There are 5 ways to turn a row about zero (a turn may also mirror it). The second row of each pair is the first, turned, with some noise. The first 45 pairs use one turn. New pairs use 2 turns, one after the other, and a turn may come again.
Some pairs, each with its turns in order after it:
[-2.14 -1.90 -0.62  2.56  0.11 -3.42  1.20 -1.03]
[-1.64 -2.45 -1.31  0.64  1.52 -2.52  0.03  3.17]  zifo

[-2.40  0.56  1.85 -4.94 -0.09 -0.38 -2.24 -1.18]
[-1.71  5.91 -0.89  1.03  0.34  0.80 -0.30  0.15]  Zudo

[ 4.94 -1.52  1.68  3.28 -0.87  2.75 -1.21  1.02]
[-1.14  3.77  1.12  0.46  0.58 -2.74  1.30 -4.88]  momun

[ 0.26 -1.44  3.12  3.72  0.18  1.35  1.09 -1.47]
[ 2.22  0.67  1.50 -2.26 -2.88  0.00  0.94  2.93]  Fiv

[-2.93 -2.23 -0.71  0.15 -1.11 -4.50 -0.03  0.19]
[-3.57  2.92 -0.83 -1.50  1.04 -2.28  2.06 -0.68]  Fiv

[-2.11 -0.23  0.57  1.68 -0.21 -0.06  1.08 -1.56]
[-0.23 -1.99 -1.33 -0.15  0.59  0.90 -0.51  1.98]  zifo

[-0.12 -4.24  1.59 -0.67  0.57 -0.58  0.31 -2.31]
[-0.79 -2.54  0.55  0.16  1.97 -2.65 -2.88 -1.07]  momun

[ 1.25 -0.33  0.72  1.32 -2.60 -1.87  1.76  0.02]
[-1.04  1.71 -0.16  2.47  1.13  0.25 -0.54  2.20]  pivot

[ 0.39 -2.10 -1.16  2.20 -1.25  0.46 -0.94  0.02]
[-1.95 -1.14 -0.01  0.38 -0.26 -0.30  1.04 -2.66]  momun

[-0.22  1.24  0.32  0.01 -0.20 -1.78  0.36 -2.12]
[-0.93  0.10 -2.10  0.33  1.16 -0.38  1.64  0.40]  Zudo

[-1.84  4.54 -0.29  0.55  1.04  3.54  3.44 -0.78]
[ 6.16  1.73 -2.13 -0.17 -1.22  0.89 -1.25 -0.92]  pivot

[ 2.00 -2.49  2.49  0.94  1.05 -0.22  1.68 -0.74]
[-0.04  1.05  2.05 -1.54  2.68  0.05  0.41  2.60]  pivot

[-1.24  0.34 -0.72  1.09  0.46  0.18  2.79  0.10]
[ 0.46 -1.46  0.70  1.53  1.27 -1.60  0.36 -1.36]  Zudo

[ 1.21  4.94  1.57 -1.87  0.26  1.05  2.90 -0.12]
[ 5.19  1.97  1.60  2.11 -0.37 -1.27 -1.12 -1.13]  pivot

[-0.90 -0.24  0.99 -2.84  0.52 -1.36 -1.73  0.32]
[ 1.96 -1.54  0.57  0.30  2.37  0.14  0.24  1.50]  momun

[-0.63 -0.25 -0.37  1.07  0.02  0.64 -0.68 -0.98]
[-0.08 -0.57  0.19 -0.08 -1.26 -1.15 -0.01  0.49]  Fiv

[ 0.23  0.38  0.05 -0.03  2.85 -0.44  1.98 -1.21]
[ 1.19 -0.20  0.52  0.61  2.09  0.38  2.33 -1.22]  Zudo

[ 0.07  0.81  1.42  1.09  2.43  0.21 -1.41 -1.28]
[ 0.51  0.83 -0.60 -2.65  0.70  0.31  1.56 -1.45]  Zudo

[-0.92  0.59 -4.03  3.24  0.57 -0.01 -0.74  0.79]
[-0.30 -1.46 -0.96 -0.11 -3.99  1.37  2.35 -1.76]  momun

[ 0.91  0.48 -1.96  0.40 -1.00  4.08  0.42 -3.30]
[ 0.41 -4.91  2.76  0.59 -1.54 -0.52 -0.29  0.61]  Fiv

[ 0.27  1.16 -0.35  1.65  0.20  4.94 -1.70  0.60]
[ 3.60 -2.44  0.71  0.47 -2.28 -1.35 -2.34 -0.79]  Fiv

[-1.66  0.29  0.96  1.03  1.11 -0.55  0.72 -2.05]
[-0.25  0.44 -0.04  0.82 -0.92 -0.98  1.24  2.62]  Fiv

[ 4.94  0.68 -0.31 -1.56  1.74 -0.45  0.06 -1.00]
[ 1.07  1.34  2.96 -2.14 -2.18 -1.04  3.04 -0.62]  zifo

[ 0.27 -0.30  0.00  0.01  0.82 -0.47  4.94  0.83]
[-0.04 -2.48  2.24  2.98  1.36 -0.06  1.41 -1.20]  Zudo

[-1.10  2.11  0.27 -3.80  0.78 -1.04 -0.24  0.97]
[ 3.37  0.26 -0.18  0.43  1.62 -0.86  0.70 -2.60]  zifo

[ 1.22 -0.14  4.94  4.44 -3.88  0.33  1.80  1.06]
[-0.22  4.48 -2.50  1.00  4.06 -3.06 -0.78  3.33]  pivot

[-2.43  3.51  0.13 -0.33 -0.49  3.26 -0.36  0.78]
[ 2.96  0.54 -2.92 -0.22 -2.00 -1.80 -0.57 -2.00]  pivot

[ 0.42 -0.91  0.28 -0.21 -2.72 -0.45 -3.05 -1.27]
[-1.06 -1.43 -1.46 -1.52 -2.03  0.24  1.70 -2.24]  Fiv

[-0.10  2.57  0.13  0.95  0.89 -0.84  1.45 -0.48]
[-0.02 -0.58 -0.32  0.26  0.40 -1.82  2.56 -0.80]  Zudo

[-2.06 -4.94 -2.16  4.08  3.45 -1.30 -2.10 -0.16]
[ 1.13 -5.91  0.11 -0.83 -2.20 -0.82 -0.37 -5.27]  momun

[ 0.05  0.55 -0.82 -3.44  0.42  0.79  3.67  0.04]
[ 4.23  0.44 -0.70 -2.37 -0.80 -1.24 -1.41 -0.52]  zifo

[-4.86  0.12  1.43 -0.35 -2.82  3.19  3.07 -0.30]
[-2.93  0.63 -1.26  1.91  0.98  4.68 -4.05  0.48]  momun

[-0.57 -0.71 -2.61  0.32 -3.11  0.90 -2.09 -0.18]
[-2.70 -1.36 -0.09  2.11  0.09  1.09  2.72 -0.54]  momun

[-0.46 -1.35 -1.15  0.70 -0.73 -0.93 -0.75  2.21]
[ 0.74 -1.07 -0.56  0.86 -2.06  0.47 -1.90 -0.52]  Zudo

[-0.59 -4.94  0.72  0.34  1.70 -0.88 -1.52  1.10]
[-3.67 -1.54  1.42 -1.08  1.85 -2.02 -1.85 -1.31]  zifo

[ 2.25  0.33 -0.11 -1.03  0.27  1.53  2.12  0.24]
[ 1.02 -1.11  1.77  0.22  1.42  2.08 -0.93  0.40]  Fiv

[-0.69 -0.33 -1.04  4.44 -1.18 -2.20 -1.58 -0.48]
[-3.30 -0.92 -0.66  3.03 -0.06 -0.37  1.05  2.77]  zifo

[-2.19  1.50 -2.62 -0.46 -0.24  0.15  0.88  0.69]
[ 1.30 -1.55 -1.90  1.39 -1.85  1.34 -0.89 -0.91]  pivot

[ 0.44 -1.09 -0.12 -1.16 -3.47 -3.58  1.15 -0.29]
[-2.85 -1.25 -1.09 -2.39  2.33 -0.85  0.78  2.06]  momun

[-0.98 -1.19  0.25  0.35  0.49  1.46 -0.16  2.67]
[ 0.30 -2.22 -1.72 -0.85  1.03 -1.43  0.34  0.26]  pivot

[ 0.78  0.62  1.73  1.53  2.09  0.58 -0.05 -0.57]
[-1.27 -1.03 -0.57 -1.58 -0.49  1.33  1.97 -0.37]  zifo

[-0.84  1.21 -0.98 -1.80  3.00 -1.43  1.37 -0.04]
[-1.06  0.67 -0.93  2.42  2.64 -0.04 -0.74  1.89]  Fiv

[-0.23  2.23  0.18 -2.44 -1.71  1.12 -4.94  3.59]
[ 0.32  3.10  0.79  3.98  1.41  1.53 -0.11 -4.51]  zifo

[ 4.41  0.76  0.59 -0.07  0.49  0.60 -0.84 -0.16]
[ 0.04 -0.77  1.39 -2.21 -0.83  1.54  2.24  2.48]  Zudo

[ 1.91 -0.37  0.31 -0.36  0.38 -3.50 -0.31  2.79]
[-1.81 -1.84  1.89  2.25  2.55 -0.73 -0.93 -0.67]  pivot

New pairs, each followed by its turns in order:
[-0.25  2.44 -1.22  0.11 -1.21  1.11  2.39  4.14]
[-1.82  0.38 -0.01  0.09  3.40  3.80  1.86 -0.50]  pivot pivot

[-0.57  0.68 -0.37  0.09 -0.94  3.03 -3.84 -3.62]
[-2.15 -0.64  3.27 -4.01  0.67 -0.33 -2.25 -1.29]  zifo Zudo

[ 0.27 -0.45 -0.83  0.81 -1.16  0.71 -0.90  0.79]
[-0.24 -0.18  1.28  0.41 -0.21 -0.70  0.62  1.31]  momun Fiv

[-2.00 -0.07  1.88  1.42  2.20  0.08  0.75 -0.56]
[-1.27 -1.73 -0.37  0.86  0.09  0.14  1.25  2.81]  Zudo Fiv

[-1.53 -0.85 -4.94  0.85 -4.94  0.61  1.25  0.95]
[-1.18  1.13 -2.49 -0.16 -1.40  0.09  5.68  3.72]  Fiv Fiv

[-3.99  1.74 -0.25  0.64  0.41 -0.63 -1.38  2.23]
[-1.98 -2.94  0.54  1.03 -3.06 -0.89 -0.07  1.78]  zifo zifo

[ 2.34 -0.74 -0.85 -1.36  0.23 -0.07  0.32  3.71]
[ 0.28 -1.21 -0.80 -2.04 -0.62 -2.01 -2.37 -2.43]  pivot momun

[-0.26  2.39 -2.08 -1.24  0.92  0.20 -0.18  2.08]
[-1.63 -1.71  0.80 -2.51 -1.56  0.37  0.11  1.35]  pivot Fiv

[ 3.18 -3.08 -3.79  1.07  0.12  1.65  0.06  1.43]
[-1.57 -0.87  1.08 -0.83  2.83 -3.18  4.04  0.53]  Zudo pivot

[-1.32  0.83 -2.42  2.35 -4.11  0.19  0.83  0.38]
[-0.41  1.17 -0.30  0.19 -2.27  0.82  4.78  1.27]  Fiv Fiv

[ 1.68  3.46  1.18  0.89  0.89 -1.12  1.94  3.94]
[ 1.68  3.60 -1.49 -0.88  1.14 -1.10  1.21 -3.94]  Fiv pivot

[-0.10 -0.50  0.27  0.98 -0.52 -1.46  0.81 -1.61]
[-0.07  0.41 -1.45  1.04  0.06  1.38 -0.08 -1.59]  pivot zifo

[-0.99 -1.09  1.06 -4.17 -0.52 -0.85  2.38  0.25]
[-2.69 -0.32 -0.39  1.21  2.71 -3.00  0.15  1.56]  pivot pivot

[ 0.55  1.17 -0.04  1.32 -1.70 -1.80  3.86 -0.57]
[-1.31 -1.59 -1.22 -1.29  1.60  2.00 -1.67  2.79]  Zudo pivot

[-1.37  0.59  0.46 -0.15  0.99  1.33  1.48 -1.01]
[-0.08  0.75  2.05 -0.29 -1.02 -0.55 -1.53 -0.44]  zifo zifo

[ 2.38  1.36 -0.90 -4.20  0.35  1.01  4.70  1.20]
[-3.01 -3.84  2.06 -1.22 -1.04 -0.42  1.72 -4.20]  Zudo Zudo

[-0.60 -0.61  0.28 -1.73  3.62  3.01  0.28 -1.57]
[ 0.86 -0.01  3.51  1.25 -0.89 -1.97  2.41  1.70]  pivot pivot

[-4.94 -1.64 -4.94  0.74 -3.30 -0.94 -0.10 -0.64]
[ 0.69 -3.32  2.04 -1.31 -2.42 -1.37  5.81 -2.41]  Zudo momun

[ 3.77 -0.06 -0.12 -3.07  0.04 -2.57  0.27 -0.36]
[ 1.37 -0.41 -0.58  4.23 -1.73  1.37 -2.19 -1.36]  Fiv momun

[ 1.85 -0.18  0.73 -2.51 -0.22  0.19 -1.47  1.58]
[-0.20 -0.55 -1.23 -1.51 -1.63 -1.58  2.49 -0.34]  momun zifo

[4.74 0.19 0.35 0.34 2.40 0.52 1.99 0.49]
[ 2.29  1.79  0.65  3.54  1.62  0.64  1.25 -2.69]  Fiv momun

[ 0.27 -0.95  1.35  1.16 -0.02 -0.97  1.39  1.37]
[-1.31 -0.83 -0.37  0.12 -0.17 -1.06  0.80 -2.16]  pivot zifo

[-0.58  1.04  1.34  0.51 -0.32  0.93  1.75  1.24]
[-1.27  0.40 -0.88 -0.44 -0.25  1.30 -2.18 -0.29]  pivot Fiv

[-0.36 -0.04 -1.45  0.41  1.96 -2.30  0.70 -2.12]
[-1.35  0.78 -0.25 -1.59  1.27 -2.85 -1.07  0.95]  zifo zifo

[-2.60  4.21 -0.30  3.80 -0.01 -0.66 -3.77  0.03]
[-4.94  0.30  4.69 -0.63  2.01 -1.01 -0.86  0.52]  momun Zudo

[-0.18  0.66  2.99  0.15  1.65 -0.04  0.50  0.38]
[ 2.25 -0.31  1.38 -0.72  1.15 -1.37  1.08  1.09]  pivot momun

[ 2.22  0.84 -1.33 -3.45  0.26 -1.95  0.32 -0.15]
[ 2.50  0.93  1.18 -1.48  2.13 -1.01 -1.49 -2.35]  Fiv Zudo

[ 2.73 -2.42 -2.00  0.88  2.07 -0.26  1.07 -2.62]
[-0.78  1.19  4.85 -0.43  1.06 -0.70  0.30 -1.40]  pivot Zudo

[ 1.12 -1.87  2.10  2.34 -2.31  0.73  0.03 -0.80]
[-0.46 -0.01 -2.08  1.89 -0.56 -1.60  2.33  2.23]  momun Fiv

[ 0.15  1.35 -1.12  0.72  0.08  1.55 -0.61  1.27]
[ 0.37 -0.90  0.89 -0.39 -1.77 -0.58  0.36  1.56]  pivot zifo

[-0.83  0.15 -0.19  1.19  0.78  1.89  0.32 -4.94]
[-0.86  0.26 -2.83  1.62  3.07  0.38 -2.12  2.69]  Zudo Fiv

[-1.50 -1.91  0.59 -0.29  0.25  2.44 -0.01  0.65]
[ 0.06 -2.31 -2.28 -0.32 -0.62 -1.41  0.28 -0.48]  zifo Fiv

[ 1.96  2.59 -3.32  2.09  0.90 -0.27 -0.04 -0.02]
[ 0.00 -2.71  0.81  2.52 -1.05  2.88  0.36  1.71]  Zudo Zudo

[-0.07 -0.29  2.97  1.06  0.47 -0.13  0.78 -0.71]
[ 0.03  1.65  0.14  0.75  2.70 -0.25 -0.32 -1.20]  Zudo Zudo

[ 0.92 -1.32  0.08  0.16 -0.10  1.46 -1.60 -0.17]
[-1.27 -0.64  1.13  0.20 -1.03  0.01  1.58  0.75]  Fiv pivot

[-0.22  0.08 -3.08  3.95  0.86  1.67  0.28 -0.41]
[ 1.08  0.74  0.75  1.47  0.74  1.75 -2.06  4.27]  momun zifo

[-0.90  0.57 -0.44  0.30 -1.56 -0.22  1.07 -0.33]
[ 0.38 -0.43 -0.81  0.86  0.10  0.29 -1.68 -0.92]  momun zifo

[-0.15  0.87 -0.69  1.03  2.30 -1.45  0.41  4.18]
[ 1.48  1.72 -1.91 -2.57 -1.92 -1.75  2.14  0.56]  Fiv Zudo

[-0.28 -0.11  0.38  2.79 -0.96  0.99  0.97  3.24]
[-2.12  0.19 -0.30  0.01  1.12 -1.08 -3.69  1.04]  pivot Fiv

[-0.96 -0.97  0.87  0.78 -0.53 -0.27  2.07  3.45]
[ 1.25 -0.71  0.64 -0.68 -2.45  1.95  2.03 -1.82]  momun pivot

[ 0.24  0.07  0.78 -1.56 -0.24 -0.21  1.25 -2.03]
[ 1.03 -0.34 -0.52 -0.70  1.44  2.01 -0.54 -0.20]  zifo Fiv

[ 0.43 -0.80  4.94 -4.74 -1.30 -0.35 -2.13  0.44]
[-3.24  0.23  2.15  2.24  0.66 -2.37 -5.01  1.58]  pivot pivot

[-0.28 -1.09 -1.66  0.49  1.17 -1.11 -0.51 -4.94]
[-1.56 -2.09  0.49 -2.03  3.88  0.71  0.17 -1.62]  momun momun

[ 0.01  0.42 -0.28 -0.17  2.46 -0.09 -0.07 -0.36]
[-0.37  0.25  0.93  0.11 -0.68  0.71  0.45  2.24]  zifo pivot

[-0.89  2.65  1.11  0.40  1.69  0.20  0.34 -0.98]
[-0.52 -2.01 -1.55  0.73 -1.42  1.84  0.11 -0.33]  pivot Fiv

[ 1.89 -2.04  1.99  0.32 -2.20  0.52 -4.94  2.20]
[ 0.20  0.24 -3.01  4.56  1.98 -0.33  1.18 -3.30]  pivot Zudo

[ 1.40  1.75  1.49 -0.69  0.81  1.02  0.10  3.71]
[ 0.47  0.87 -1.02  0.54  2.47 -2.51  1.79  2.26]  zifo Zudo

[-0.20 -2.25  2.70 -1.18 -1.94 -0.48 -1.91  0.53]
[ 3.22 -1.09  0.97 -0.34 -1.12 -1.07 -2.49 -0.81]  momun momun

[-0.31 -4.94  1.60  0.06  0.23  0.09  0.81 -1.79]
[-1.44 -3.30  1.40 -2.30 -1.27 -2.96 -0.95 -0.25]  zifo pivot

[ 0.10  0.80  0.46 -0.89  0.41  0.16 -1.87 -0.09]
[ 1.04  0.88  0.35 -0.57 -0.26  1.41 -0.46  0.91]  momun Fiv

[-0.52  0.27  0.16  2.46 -1.91  0.23  0.14 -0.30]
[-1.80  1.01  0.89 -0.96  1.65  0.47 -0.21  1.22]  Fiv momun

[-2.58  0.37 -1.02 -0.11 -0.81  0.29 -0.42  1.05]
[ 1.49 -1.51  1.56 -0.84 -0.02 -1.40 -0.65  0.07]  momun Fiv

[ 0.29 -3.82 -0.41  0.50  1.58  4.67  0.14 -1.44]
[-0.03 -1.83 -4.88 -3.26  1.37 -0.30 -0.71  0.04]  momun Zudo

[-1.28 -1.27  0.22  0.95 -0.20  0.68 -0.04 -1.01]
[-1.13 -0.48  0.40  0.46  0.48  0.03 -1.37 -1.37]  zifo zifo

[ 0.24 -0.41 -0.77 -0.15  4.43  2.74  4.08  0.61]
[-2.13 -1.43  1.52 -2.47  2.50  3.10  3.48 -1.19]  Zudo Zudo

[ 2.82  0.47  0.23  2.34 -2.42  1.44  0.85  1.89]
[ 0.08 -1.53 -2.49 -0.58 -2.95 -1.93  2.10  0.33]  pivot zifo

[ 0.50  3.05 -0.13  2.04  1.50 -0.10  0.65  1.27]
[-2.88 -0.09 -2.32  0.35 -1.82  0.17 -0.07  1.01]  zifo momun

[-3.74  0.15 -0.14  1.60 -0.47  2.60 -0.77 -0.31]
[ 0.15  2.25 -2.68 -2.79 -0.56 -0.50  1.82  0.68]  momun pivot

[-4.16  0.33  1.52 -0.13  1.01 -1.57 -3.96  2.31]
[-4.95 -1.27  0.83 -0.85 -3.97  0.91 -0.89 -0.01]  pivot pivot

[ 1.35 -1.56  0.40 -2.90 -0.24  0.08  3.52 -2.64]
[ 0.19  4.17 -0.97 -1.29  2.93  0.79  0.18 -1.80]  pivot momun

[-0.89  0.28 -0.70 -2.76  0.09 -2.14  1.77 -0.14]
[-0.96 -0.39  3.04  1.09  2.12  1.00  0.25 -0.75]  zifo pivot

[-2.52 -1.44  2.58 -0.13  2.36 -3.69 -0.81 -1.30]
[ 2.36  1.34 -1.17 -1.52 -2.73  3.96  1.21 -1.06]  Zudo pivot

[-0.16 -1.76  0.37  0.02  2.27  3.57  0.43 -0.24]
[-1.90 -0.96 -0.57 -0.69 -3.98  0.29 -0.77  0.23]  momun Fiv

[-3.05 -1.40  2.26  0.70 -2.52 -2.93  2.92 -0.68]
[ 0.04 -5.25  0.71 -0.35  2.00  0.84 -0.15 -2.92]  zifo pivot

[-0.46 -1.52  0.75  0.26 -2.39  2.52 -0.55  2.04]
[-1.21  0.28 -0.25  0.11  1.90  2.13  1.92  2.48]  Fiv Zudo

[ 0.04  1.27  2.35  3.80 -0.09  0.73  0.89  0.39]
[ 0.81 -0.95  1.22  0.21  0.11  1.49 -0.29 -4.20]  pivot pivot

[-0.06 -0.96 -0.21 -1.47 -3.16  0.33 -0.23 -1.68]
[ 0.02 -0.51  1.56 -0.96  1.58 -0.35  2.37  2.07]  Fiv Fiv

